The rows come from 5 hidden closed curves, with some noise, and rows from the same curve form a group. Each curve winds through 6 dimensions. The rows are also pushed far along 4 directions, which tell nothing about the answers.
Some rows, each with its group after it:
[  7  -5  -8  -7  -7  -9  -4   1   2   9  11  20 -14   3  20] | A
[ 11   7 -31 -11  17   2 -34 -15  16 -23 -29  10  33  -3 -19] | Q
[  2  -5  13 -24   9   1  11  33  14  12   0 -19  27  15 -26] | A
[ -1  -3  13 -17   8   2   8   3  -6 -20 -20  29  -3   2   8] | A
[ 10   4   2  15  16   4  11  -1  -5   4   2 -20  -5   5   2] | A
[ -7   1  -2   0 -24  -7 -18  -3   5  -5   8 -13  19 -11 -34] | Q
[  1  -6 -34 -23 -24 -26 -42 -13  24  21  12 -17  26  13 -24] | U
[ 13  -8  28  13 -21  17  -5   2 -20   0 -23   3   1 -13 -16] | A
[-25  -1 -19 -13  11 -15   4 -18  20 -18  -8  47   3  -7  12] | G
[ -6  -4  47  -4  15  19  40  56 -16  11  24 -62 -37  13  14] | A
[ 18 -12  23 -21  16  16  -3  11  -3 -20 -42  -7  21   4 -28] | G
[  4 -14  29   8 -20  16  14  37  -7  26  65 -14 -16  -8  12] | Q
[ 16  -1  14  20  -5   8  -3 -19 -34 -11 -35  15 -19 -11   6] | G
[ 11   7 -18   6  11   8  -4 -40  -7 -33 -12  34   5  -1  20] | E
[  0  -9  26  10  -5  15  13   7   0  20   6 -23 -12  14  12] | E
[  5 -10  -6   5 -28  -4   2  -1   8  16  33   0 -11   1   9] | Q
[ -4  -6  18  -8  26 -10  16  14  10   6  42 -14 -10  10   6] | E
[  7  -2 -12   9 -13 -12 -19 -12  -4   1  19  19   6 -20  -9] | E
[ 25 -11  19  36 -48  16  -8  -9 -31  19  33   6   4 -24 -15] | U
[ 60 -10  26  24 -11  33   8   8 -27   1  -3 -13   6  -3 -20] | G
[  0   3 -14   9 -12  -4   9  -5  15 -13  14  14  -7  -5   2] | G
[-27  13 -20 -35  27 -23  25   8  30 -36   4  -3  -4  21   4] | G
[ 20   1  14  12  23  12  20   4  -9 -11  10  -3   5  -1  -2] | E
[-17   0   2 -15  -4  -2   5   9 -11   4  34  13 -13   0  29] | E
[-38   2 -32 -11  -1 -28   7   0  28  28  65  13  -7   3  33] | U
[-19   8  20  -2  24  13  51  31   1   3  18 -25 -10  14  19] | E
[ -4   7  -7  -8   5 -14  18 -22  -7 -22  -5  24 -11  14  17] | U
[ 17 -10  -9   2 -20  -6 -11 -10   8  21  25  15   2   6   5] | U
[ 30   0  16   0  24  14  15  -2 -13 -27 -47  40  17  -3 -14] | A
[ 12  -1   2  17  -8   3 -11 -29 -30 -16 -26  19 -15 -17   6] | Q
[-43   4  -5 -41   2 -19   2  12  12  -7  11   1   1  12   8] | A
[ 10   3 -21   3 -14  -8 -20  -1  12   6  -3  -2  27 -14 -36] | E
[ 46 -10   6  42 -12  20 -10 -30 -10 -10 -23  20 -14 -11   2] | A
[ 11 -10   0 -11 -12 -10  -9 -12  13 -15 -31   5   5   8 -24] | G
[-36  10 -18 -27  -7 -11 -16  -7  11  -1  23 -20   9  18   9] | A
[-44  17   0 -58  57 -14  35  52  10   2  35 -45  -7  41  33] | G
[ 33 -19   3  24 -45  25 -25  11  12  51   5 -37  10   1 -19] | Q
[  8  -1 -23  21 -41  -5 -41 -23  21  29 -15 -13  33  -5 -39] | Q
[-31  -2 -28  -3  -8 -22 -28 -35  23 -16 -14  30   4 -20  -6] | U
[ -1  16 -20  -2  13  -7  15   5   6  -9   0  -4  10   3  -5] | G
[ 21  -1  -8  14 -16   6 -25 -15   5 -25 -50   4  28 -24 -55] | E
[  4 -13  21  29 -36  18 -12  12 -22  34  22 -20 -20 -22   5] | Q
[ -1  -5  23  38 -25   6  22  -4 -26  22   7   5 -38 -14  22] | U
[ 16   2  -2  22 -21   0   2 -41 -17 -19 -12  42 -11  -4  13] | U
[-25  -7  11  -6 -17  -7   2  12   4  25   7 -10 -15   3   9] | E
[ 10   4  -2   5  33   0  11 -23  -8 -29   7  28  -5  -1  17] | E
[-32  -8  11 -43   5 -14   3  41  31  14   2 -57   2  23 -20] | U
[ 40 -23  29  60 -47  40   6  21  -6  55  38   0 -10 -25   2] | Q
[ 15  -4  17 -14  35   4  19  21   1   7  -2 -18  -1  25   8] | A
[ 24  -7  25  21 -14  22  18  24 -25  29  -1   5  -9  -7   8] | E
[ 26 -22  22  43 -46  26   5  19  -8  71  46 -17 -25  -4  24] | Q
[  8   3 -11 -15   4 -14  12   8  19   0  -5  -7  16  17 -20] | G
[ -9   5   5   3  -6  14   1  10  12  -5  -8 -29  19  -2 -26] | U
[ 40  -8  14  39  -3  13   4 -11 -13   2 -39  17   4 -21 -26] | A
[ 19   0 -19 -22  10  -2 -10 -15  15 -42 -44   7  19  11 -22] | Q
[-16   5 -27   1 -22  -5 -36 -12  12   0 -10 -12  15 -14 -19] | G
[ -6  14   8  -6  30   3  42  28 -10  -8   6  -9  -8   9  12] | G
[-17   8  -7  -2   5 -10  25   8  11  -2  -8 -15 -11  10   4] | U
[ -7   3 -28 -14 -33 -26 -20 -11  15   8  10 -22  19   9 -30] | U
[-21   7 -18  -6  21 -24  -2 -27 -15  -8  10  38 -12  -8  31] | U
[  5  -8   3  14 -31  13  -8  14  -2  27  54 -20 -12  -4  14] | G
[-17  -2  34 -25  -9  17  16  50  -8   5  15 -40   3   7 -11] | A
[ 11   1 -30  26 -49 -14 -12 -27   9  26  30   3  15  -5 -18] | Q
[ 22 -17  19  34 -30  15  -3 -12 -33  23  34  30 -42 -20  41] | Q
[  9   4  -7  39   5   5  14 -45   1 -20 -33  51 -12 -12  16] | E

New rows, each followed by its group:
[  4   3 -14   1  -3   4 -14 -18  20 -23  -7 -15  26  -2 -32] | E
[-19  -1  25 -17  24   3  30  11 -21 -30 -22  -6 -17  -2   3] | G
[ 41  -9  11  24 -27   9  10  12   1  26  10  -7  10   2 -24] | G
[-12   3  16   5  -5  -7  28  10   5  13   9 -11  -2   9  -8] | Q
[-10   2 -23  -3  -9 -10 -45 -32   2  -1  -2  11  23 -11  -9] | U
[ -7   4   8 -14  52 -16  20 -13   4 -17 -36  11  -3  16   9] | A
[-19   3 -11  -3 -22 -10 -10   4   3  26  16 -12  21  -5 -17] | A
[-23  -9  13 -16   3 -17  25  15   9   7  14   0 -31   5  16] | U
[ 22 -11  13   9  10   4   5   5  -8  -3 -40   8 -10  -9 -11] | U
[ -7   1 -47 -11 -19 -28 -50 -41  16  -3   1  26  19  -7  -7] | E
[-15  13 -14   5  15   4  27 -11  10 -12  -8  12   1   8  15] | E
[-26  14 -38 -43   5 -37 -24 -11  32 -13  13 -14  34  21 -24] | Q
[  2  12 -22  10  -4   6 -16 -10   3 -17 -16   4   7 -13  -7] | G
[ 29 -22  42   3 -19  21  -5  21 -18  14   9 -15 -13   2  -3] | Q
[ 37 -17  26  33  -2  11   6 -11  -8  -6   7  33 -12 -20  -5] | E
[ 19  14 -24  14   3  -9  -6 -28  -4 -23 -33  22  -1  -1  -4] | G
[ -5  -5  26  15  -7  15  19  23   5   8  -9 -14  -8  -9 -11] | Q
[  2   3  12 -37  45   5  -8  -9   1 -49 -53  15  16  19  -6] | U
[ -9 -10   8   5 -25   4 -12   1  11   2  15   0   9 -16 -21] | U
[ 17   8 -36  26 -26  -6 -27 -43 -16  -9 -22  47   8 -28  -5] | A
[ -5   0 -18  21 -11  -3  -1 -21   7  -4  -8  46   3 -25   3] | G
[ 22   0  25 -16  29   7  12  12 -16 -23 -11   9  -1  14   3] | Q
[-33  15 -56  -8   6 -23 -22 -28  23  -5  22  41   6  -7  33] | G
[ -6   2 -12  10 -35 -11 -10   2  -5  37  45 -40 -12   5   3] | G
[  2  -2  16  17 -14   6   6   8 -21  21   1  -3   6 -14 -12] | A
[ 24  -5  -6  32 -24   8 -10  -3   6  36  26 -35   7  -3 -15] | A
[  1  -4  18  -6   7   4  22  29  10  -4   9  -7   3  -1 -14] | E
[ 15  -2   2   7 -13   7  11  10  12  -9   6  -7   0   1 -16] | G
[  0 -11  34 -12  -4  15   6  34  -4  -5  13 -23  -8  -4 -12] | Q
[ -4   3 -14 -13  -9 -15  14  20  27  22  31 -23  13  18 -13] | G
[  1   1 -25  44 -45   8  -2 -32   8  31  24  19   0  -8  17] | E
[-10  10 -58 -21 -13 -29 -54 -49  19 -27 -42  32  27  -3 -16] | A
[ 22   6  -1 -20  20   9 -18  -5  -8 -14 -42  -5  35  17 -21] | A
[ -8  -3 -18  15   2 -17  -4 -30   8  -4 -26  43 -25 -15  20] | U
[  3  -5  28 -21  18  22   0  27   7  -1  -2 -25  17  18 -11] | U
[-18   5   7  -5  18   4  11  10 -12  -5 -17   2   0  -9   4] | G
[-11  -4   6   6 -30  11  -4   3 -11  20   3  -8  -7  -2  10] | E
[ -1  11  -2 -19  27  -6  20  24   9  -5  -6  -7  -4  23   9] | G
[ -3   4 -11 -24  20 -16  -3 -15   6 -26   6  29   1  12  14] | Q
[  4   5 -11  22 -19   6  -6 -13  -3  -7 -21   5  14 -21 -23] | E
[ 42  -7  28  16   7  30  13  20   4  -2 -24   0  18   2 -25] | Q
[  4  -4  35  14  32  12  40   7 -22 -12   6   5 -52   6  47] | A
[-15  10  -8 -20  62 -14  25   0   2 -34 -34  33 -13   1  23] | U
[-15   7  18   7  24  12  36  20 -22  -7   3  12 -18 -13  25] | G
[ 13   5   1  14 -12   7   8  18 -14  31  33 -33   1   2  -1] | G
[22  4 -8 12 12  4 12 -6 -4  1 15 15 -6  5 21] | A
[  0   9 -42  13 -27 -12 -14 -27  19 -17   9   4  14 -13 -22] | G
[-20  -1   8 -22  30 -10  16  18  10  -4 -26 -10 -19  10  10] | U
[ -3  -1   7 -17  27   3  18  14  25 -21 -19  12   4  12  -1] | Q
[  3 -14  23  11 -30  11  -3  22   3  48   5 -41  -8   5  -8] | Q
[-13  -6  30 -15  29  15  17  39  -5   6  18  -8 -23   3  32] | Q
[ -7  12 -51  -9 -17  -5 -46  -6  25   9   7 -30  47  -5 -31] | G
[  7   1 -12   5 -11  -4 -13 -17  -4  22  23  17   9   5  15] | A
[ -4 -10  15   4 -16   6 -17  -5  -7  16  31   9   2  -5   9] | U
[ 10   6 -13   8  14   9 -21 -33 -19 -25 -49  40  12 -20   0] | G
[-33   1 -11 -29   8 -20 -14  -7  33  -7  25 -36   9  18 -10] | E
[  8   8  15 -28  48  10  18   6 -23 -62 -40  32   0   0   9] | E
[ 31 -14  43  28   5  38  -1  21 -23   9 -24  -7   2 -24 -16] | U
[-13  19 -29 -13  26 -17   5 -16  29 -33 -36  16  31   6 -25] | Q
[-27   2  11 -39  27  -5   8  20  10 -40  -8  -8  -4   6  -5] | Q
[-16   0 -21 -10 -22  -9 -13  -1   7  23  19   7   4   5  15] | E
[-22  -5 -19   5  -8 -22  -4 -11  17  18   2  13 -21  -6  18] | U
[ -2  -5   0  -8  -2 -14 -16  12  23   3 -22 -23  19  -4 -49] | E
[ 23   7   4 -12  25  21   0  24  -5  -7 -14 -18  17  13  -5] | G
[ -1   3 -11   9 -12  -6 -12  -6  14  30   7  -8  17   7 -10] | Q
[-22  -2  11 -41  16 -13   6  34  17  17 -10 -33   5  29  -5] | G
[ 11  -4   1   5 -31   4   8  25  21  25  17 -40  12  10 -30] | U
[-27  -5   3  -9 -20 -20   9   2   8   8  14 -14 -11   2  -7] | G
[ 16  -6   9   2 -19  15  -3   5  -1 -14 -12  17  12  -9 -17] | A
[  0   2  -8  -5  10  -2  12   4  11 -16  13  -3 -20   7  18] | A
[  0  11 -13 -18  18   2  -9 -23  -1 -42 -24  27   6  10  15] | A
[-18   5  16 -20  27 -15  38   0 -21 -28 -10  -6 -24  11  12] | G
[-23  -3   6 -10 -21 -11  -4  22   9  36  15 -35  -5   8  -6] | G
[-11   6 -37 -16 -15 -29 -15 -27  15 -14  -3 -22  17   7 -29] | G
[-10   0   0 -26  19 -13  -6   0  -5  -5  -6  11  -5  10  15] | E
[ -4   4   2 -10   1  -3  -6  13  15  19 -12 -35  24  18 -25] | Q
[ -8 -20  54   9   1   4  41  38 -13  38  35 -13 -52   5  33] | A
[-15  -2   1   4   7 -17  -8 -11   9   6  34 -22  -3  -2  -6] | E
[-31  -6  24 -24  22 -24  12  22  -5   6  40  -8 -28   2  19] | E
[ -3 -13  35   0  -4   7  19  26  -9  12  51  11 -28  -2  30] | Q
[ 25 -11  -4  15 -28  -1 -19 -33 -15  -2 -14  10   8 -11 -20] | G
[  5   8 -25   4   2 -21   4 -27   3 -11 -26  24   8  -1 -10] | G
[ 11  -2  -9  39 -31  10 -17 -15   1  14  -1  34  -4 -28   6] | G
